There are 3 ways to turn a row about zero (a turn may also mirror it). The second row of each pair is the first, turned, with some noise. The first 27 pairs use one turn. New pairs use 3 turns, one after the other, and a turn may come again.
(in the rows, 128 means zero)
Some pairs, each with its turns in order after it:
[151  92 110 135  94 164 112 132]
[ 86 137  97 121 129 175 113 132]	k637

[131 114  90 141 174 143 176  78]
[140 176 125  86  91  95 103  89]	k637

[171 125 145 138 151  96 122 173]
[ 99 146 104 120 144 114 102  69]	k55

[137 102  82 178 136 102 107  76]
[114 184 130 149 132 147  60 149]	k901

[170 179 155  81  90 156 129 177]
[ 56 125 137  64  80 139  96 129]	k55

[149 143  94 133 176  87  86 171]
[179 142  98 138 186 171 114 106]	k901

[ 80 148  90 165 132 170 109 111]
[167 131 153 163  75 152 107 149]	k901

[166 142  86  98 103 113 101 129]
[107 123  65 132 138 166 121 122]	k901

[104 164 130  90  83 154 179 129]
[117 122 156 112  66 122 175 174]	k637

[116 173 135 128  77 148 179 118]
[138 141 172 114  62 152 120 148]	k55

[105 125 162 132 173 138 109 161]
[175 123 161 121 137 119 140  89]	k901

[100 169 107 178 114 113 129 141]
[161 139 148 125 138 190 113 117]	k55

[160 148 105 136 150 156 148  97]
[138 107 123 102 128 138  95 178]	k901

[ 89 129  79  88 168  85 102 162]
[134 114 141 177 177 187 138  88]	k901

[107 150 111 169 129 153 116 120]
[157 126 136 129 149 166 109 155]	k55

[111 133 121 165 160  99 161 107]
[163 152 109 113 124  91 140 107]	k637

[ 99 166 144 106 165 151  78 167]
[175  83 169 122 156 156 105 154]	k637

[161 109 178 132 136 103 108 138]
[119 139 136 170 182 126 136 117]	k637

[ 78 120 110  76 135 127 166 162]
[111 121  87 141  82 162 172 125]	k55

[145 176 115 122  83 110 158 122]
[132 115 117 162  71 123 158 139]	k637

[131 122 105 142 177 120  80 151]
[176 143 128 124 155 161  97  95]	k901

[175 142 116 152 172 137 143 137]
[157 174 131 151 119 124  84 122]	k637

[118 175 119 131 142 108 136 148]
[157 113 120 158 152 128 144 144]	k901

[175 113 130  82 116 150  99 155]
[ 84 123 106  75 130  92 134 133]	k55

[118 165 176 175  93 140 136 124]
[157 146 126 136 127 171 196 129]	k637

[160 134 164 138 149  93 108 156]
[ 97 141 131 138 157 113  99  79]	k55

[ 84  92 171  86 119 101 137 108]
[ 99 137 153 177 110 107 189 124]	k55

New pairs. What belongs after each?
[171 107  80 129 144 160 101 152]
[152 102 169  99  81 149 102 130]	k55 k901 k901

[175  79 147 147 100  88 127 134]
[135 166 120 137 129  83 139 186]	k901 k55 k55

[140 129 166 122  97 166 179  88]
[114 126 136 138 133 183 194 150]	k637 k55 k637

[152 146 178 130 116 137 122 120]
[118 134 102 121 160 111 156 109]	k637 k901 k901

[144  86 122 108 158 139 106 159]
[160 164 142 109 138 169 118 133]	k55 k901 k637

[159  78 125 170 125 101 170  93]
[131 121 192 119  55 124 117 128]	k901 k55 k901

[179  92 129  97 140 143 155  79]
[ 76 142  94 166 137 100 172 121]	k901 k637 k55

[157  93  98 152 104 173  78 101]
[ 96  88 164  98 139 128 178  83]	k901 k55 k901

[141 134 138 118  88 162 167 116]
[121 167 112 110  73 130 128 132]	k637 k637 k55

[166 100 149 140  90 136 114  84]
[108 183 109 106 137 122  85 141]	k637 k55 k55

[118 100 149 143 109 103  91 131]
[130 153  78 129 128 132  97 124]	k637 k55 k637

[179  82 166  83 109 175 125 128]
[117 134 113  33 155 136 165 119]	k901 k901 k637

[152  78 137  93 121 110  94 145]
[171 177 108  93 127 139  98 123]	k637 k55 k637

[ 97 159 116  89 140 128 173 121]
[143 114 150 175 105 123 130 176]	k55 k55 k637

[154 149 136 100 161 158 179 110]
[162 106 106 125  71 148 145 116]	k55 k901 k637

[118 111 172 145 117 163 148 110]
[102 115 108 122 142 173 162 140]	k637 k55 k637

[114 103 108  79 115  80 106 179]
[120  78  68 140 159 130 137  89]	k637 k637 k55

[110  90  90 115 152 125  94 133]
[136  63 121 165 126 128 122 130]	k55 k637 k637

[135 140  91  85 162  93 105  87]
[150  71 148 174 121 104 135  89]	k55 k901 k901

[124 103 157 164  96 148 160 169]
[135 125 124  76 146 132 151 186]	k637 k55 k55

[132 176  95 175 114 151 133  93]
[194 125 164 134  93 110 113 114]	k55 k637 k901

[102 140 133 104 165 112 129  78]
[ 92 105 171 131  99 155 118  95]	k55 k901 k55

[180 121 141  91 142 179  78 106]
[123 113  70 161 164 119 161  78]	k55 k637 k55

[ 87 167 145 108  90 144  87  87]
[159 117  89 199  99 124 132 150]	k901 k901 k901

[136 130 140 100 124  86 114 130]
[115 122 141 130 116  87 153 114]	k55 k637 k637

[127 160 108 113 163  77 109  93]
[165 101 158 104 101 108 139  83]	k55 k637 k637

[ 85 104 143 176  97  90 141 145]
[109 161  78 100 141 102 135  76]	k55 k901 k55

[112  93 110 120 132  89 151 142]
[100 121 133 116  97  94  99 115]	k901 k637 k55

[174 152 102 141 162 164 111 149]
[171 142 123 147  77 111 130  81]	k901 k637 k901

